The first 6 rows are patterns. Each new row is the sum of 2 different patterns, raised or lowered, with some noise. Before adding, each is slid sideways (what falls off one end comes back at the other), maybe read backwards, and multiplied by a number that may be negative. Names go in the order of the patterns.
Some rows, each with the names of its patterns after it:
[-231 -26 1 8 245 2 10 66 43 56 -30 -62 -68 -34 122 26 -41 31 -17 48 -23 68 -28 9 -136 36 -16 34 79 205 151 54 201 72 -55 -29 5 56 -117 6 -131]  V
[57 18 -57 5 26 38 32 -124 -157 139 -9 23 -90 -21 -49 7 43 98 -263 -4 -17 2 28 -31 2 -18 -8 59 -29 -26 -1 7 4 90 67 140 -64 88 40 -28 -48]  J
[-85 -68 45 190 -15 -89 7 89 -83 68 -166 -81 -30 -44 113 46 32 -86 -62 -97 -50 -10 -21 12 76 -26 -69 32 -67 -60 60 -71 6 122 18 -43 89 62 -1 0 -8]  E
[76 -184 -8 -31 -36 224 -5 -79 -240 19 -10 39 -3 2 -3 -164 63 80 205 -24 -186 -2 35 34 27 -39 13 3 -20 -3 263 49 24 81 13 53 151 263 67 4 -118]  U
[-83 8 94 42 -75 -16 75 -50 88 -243 103 230 -34 -30 -7 55 12 -3 -153 -13 -44 106 -28 168 28 -73 -57 66 -64 -80 -30 87 -118 134 -99 9 56 18 48 44 -4]  G
[53 23 63 28 -178 -14 232 -34 -263 32 -56 -9 84 -1 -8 -104 33 -15 -10 25 -36 -263 11 -34 117 -202 -194 89 165 71 -201 135 263 122 -20 46 6 263 -45 -27 67]  Q

New rows. What belongs after each?
[-237 -219 -96 -193 -101 71 58 76 -149 114 -13 33 132 31 -26 -112 -229 -45 -19 -60 -192 -195 83 3 35 -90 -174 -89 -7 -16 41 -314 -7 -112 15 -35 33 -73 -44 -64 -58]  V J
[-45 -13 69 -42 249 -93 19 -1 -19 51 -16 23 -108 -85 10 125 -10 -24 6 -147 -10 -151 55 -17 110 103 86 -27 37 75 38 121 -40 -29 109 140 -139 36 -2 83 22]  J U
[116 4 16 15 19 32 137 32 19 164 16 66 30 -106 -27 -224 76 109 29 -28 2 -8 157 51 239 1 -47 96 62 77 -15 -26 30 121 -23 45 59 152 -44 189 174]  V J
[-126 -84 113 -6 -122 -241 -10 -90 -18 -104 -56 116 -125 -144 -233 -129 -108 -106 -219 -134 -130 -176 -76 47 -54 -114 -85 -51 -149 -141 -104 76 -140 -130 -206 -109 36 -52 -72 -60 -86]  U G
[-31 -69 -47 -181 26 -46 51 13 14 -139 -19 -102 17 137 60 -194 -95 -88 133 17 -7 -143 -117 112 -75 213 21 -14 -163 -23 -27 -34 186 -76 52 -24 -101 -288 -149 -17 -98]  U G
[114 111 82 31 121 309 -2 95 108 131 9 70 64 81 30 -61 26 210 122 95 -36 60 44 69 -114 120 95 -133 -50 27 155 47 30 152 -186 26 -45 80 118 256 120]  J U
[198 111 116 120 355 102 265 224 104 284 9 128 194 393 309 302 222 244 219 197 281 206 218 149 240 202 148 244 205 82 56 197 224 171 216 62 190 223 202 162 27]  E U
[-53 57 -127 -157 -109 -108 -74 -138 -107 -97 -143 -65 -42 -166 -115 -88 -89 -98 21 -85 -109 -111 -68 -117 -66 -51 -40 -47 -25 122 -53 -166 -97 -38 -95 -123 -184 -211 -243 -120 -22]  V E
[31 37 7 -24 31 0 -114 33 29 42 45 174 43 118 -41 5 0 116 -12 -16 -88 -130 -72 12 27 44 -16 124 47 42 -12 64 57 -5 96 101 59 -45 58 81 56]  V J
[112 334 344 236 385 302 340 199 258 57 107 240 203 194 287 245 83 264 240 206 201 237 257 276 330 233 368 232 31 256 177 430 273 220 252 358 276 206 345 304 261]  E U
[-163 -5 -223 -21 -74 -99 -48 -47 -102 -123 44 -103 -161 -24 -55 -29 -46 -26 -147 165 -99 -193 -34 -40 -126 -149 -21 84 31 -122 -24 -64 -102 -135 -206 -80 -27 -126 71 36 -3]  E G
[-232 -63 -29 -86 -114 -184 -86 -166 -209 -122 -251 -219 -210 -120 -199 -275 -118 50 -201 -400 -171 57 3 -268 -31 -181 188 -32 -97 -70 -189 -183 -77 -49 -69 -98 -65 -81 -127 40 -154]  E Q
[-37 -79 -68 -37 5 -293 124 -17 -7 -307 -262 -149 153 47 -245 -36 164 122 -320 -93 -69 229 -56 -70 -62 -194 -38 90 -14 -40 -79 -43 -12 -72 210 119 -238 -147 101 -92 20]  U Q
[-208 -279 -260 -138 -246 -272 -239 -176 -20 -190 -351 -236 -197 -306 -430 -378 -269 -308 -206 -374 -270 -280 -200 -264 -169 -165 -242 -255 -216 -386 -289 -237 -442 -291 -130 -232 -313 -226 -203 -295 -242]  V Q
[15 -251 -165 -78 -8 -45 -20 -102 -225 31 0 -78 28 -75 -88 -102 -41 -8 165 37 -181 -115 -42 167 0 13 -5 -46 31 -37 417 7 -33 -220 68 55 89 164 -49 15 114]  J U
[-347 -145 -234 -24 -316 -401 -157 -157 -137 -231 -244 -284 -61 -141 -167 -339 -131 -398 -137 -97 -117 -238 -198 -137 -186 -228 -55 -276 -57 -202 -232 -212 -294 -229 -153 -151 -174 -258 -262 -83 -174]  E G
[-44 -244 -54 -285 -5 72 -178 -37 -93 -168 -252 22 -90 -307 -78 162 -135 -168 -52 -141 -74 -62 68 -91 -94 -79 -85 65 190 -195 -89 -215 226 112 -146 -228 -165 147 -204 -183 -131]  U Q
[-26 30 -30 -34 95 -22 -180 38 107 8 72 92 143 14 44 53 200 -51 -246 -59 -154 177 116 104 47 4 164 57 392 310 96 -157 114 -84 52 231 -72 154 23 27 -128]  V U
[-40 57 -23 -164 26 -229 -39 -85 -124 -163 -219 -144 -163 -160 -131 -168 -122 -91 -17 -147 -67 -174 56 -201 -235 -78 -69 -128 -209 -84 -76 23 -69 -98 -185 -127 -202 -122 -178 -80 -152]  V G
[-163 -274 -209 -214 -313 -176 -167 -196 -180 -151 -364 -119 -194 -247 -166 -23 -70 -147 15 -120 -195 -260 -256 -246 -272 -186 -238 -275 -296 -136 -274 -3 -125 -190 -305 -206 -115 -188 -238 -277 -266]  V E
[-123 -193 -202 -223 -222 -73 19 -142 -328 -118 -153 -134 -112 -230 -127 -216 -134 -249 -158 -60 52 -34 -84 12 -176 -121 -276 -109 -150 -353 -210 -240 -436 -247 -152 -35 22 -79 -184 -125 -221]  V G
[-325 -28 12 -134 -160 -74 -196 -25 -160 -151 -73 -48 -104 -138 -231 -233 -97 -15 -212 -259 -166 -69 -104 -65 -115 -194 -243 -123 -115 -115 -67 -149 -303 -128 -201 -119 -238 -239 -98 -9 -54]  E Q
[-34 -63 -240 23 -44 -6 -27 3 15 -56 -67 -3 162 12 -121 -5 58 79 81 28 -26 -96 62 -4 157 60 30 -173 55 -85 -146 297 -94 120 -105 -96 -279 -135 -13 52 -312]  J U
[185 287 311 284 81 299 284 337 260 160 268 275 238 217 253 306 321 255 257 291 141 306 213 286 246 280 236 272 282 265 268 363 226 295 206 277 296 270 227 303 309]  E G
[49 111 -134 -145 -160 -155 -93 -7 -92 84 43 152 -59 135 -129 130 -30 -2 -30 15 -21 -89 135 61 20 3 29 -16 -92 37 -48 -6 -65 -145 76 268 158 -32 150 -14 121]  V G
[-74 -114 -162 -54 -280 -73 -13 -133 -135 -182 -166 -164 -92 4 -139 -38 -271 -155 -206 -5 -128 -117 -138 -251 -104 -49 -72 -213 63 -78 -52 -112 -109 -119 -38 28 -174 -136 -89 -103 -131]  U G
[146 39 184 376 257 45 283 129 168 235 197 230 124 234 259 181 195 228 -14 179 227 277 91 164 307 330 344 107 329 418 329 145 231 276 542 174 140 290 331 192 320]  E Q
[91 54 46 70 201 133 -83 124 -118 77 47 -2 85 99 12 -118 52 97 172 32 238 83 13 174 -131 124 95 145 16 122 21 43 86 192 154 102 4 -49 6 169 75]  U G
[20 -65 -8 191 114 59 -13 263 13 32 47 -84 -262 69 -66 108 90 0 -1 100 229 164 157 223 113 95 38 152 -22 154 -23 179 56 61 -8 127 35 45 168 29 29]  V J
[-59 89 72 182 237 157 50 7 -14 94 -149 -44 16 78 -51 -19 44 -76 -106 -36 106 -57 -83 -30 -13 -8 56 84 5 20 211 15 10 -18 -5 -216 -18 -120 90 13 35]  V J
[-116 -79 -123 -78 -177 -195 -135 -91 -243 -319 -165 -198 -333 -123 -146 -92 -183 -76 -171 -153 -241 -112 -217 -163 -179 -159 -166 -241 -130 -113 -317 -76 -163 -197 -254 -180 -227 -313 -172 -59 -267]  V J
[113 -2 195 -11 -38 -179 50 27 95 20 11 -6 65 124 -39 181 -17 -48 0 13 67 87 0 -2 5 45 58 196 101 47 38 96 -3 135 163 30 4 -6 57 -113 26]  U G
[-253 -230 -198 -124 -153 -169 -160 -214 -363 -93 -110 -162 -162 -153 -131 -180 -193 -122 -195 -17 -266 -209 -229 -6 -201 -118 -133 -54 -254 -242 86 -45 -127 -299 -153 -87 -90 -19 -228 -9 -71]  J U
[-250 51 82 22 -244 -101 -9 -63 -50 156 -159 -98 -63 -23 -100 -113 -49 -249 -101 -31 -111 -52 -6 18 -194 -41 -20 -130 -96 88 -64 -231 -172 13 302 7 -286 -23 -90 59 -312]  U Q
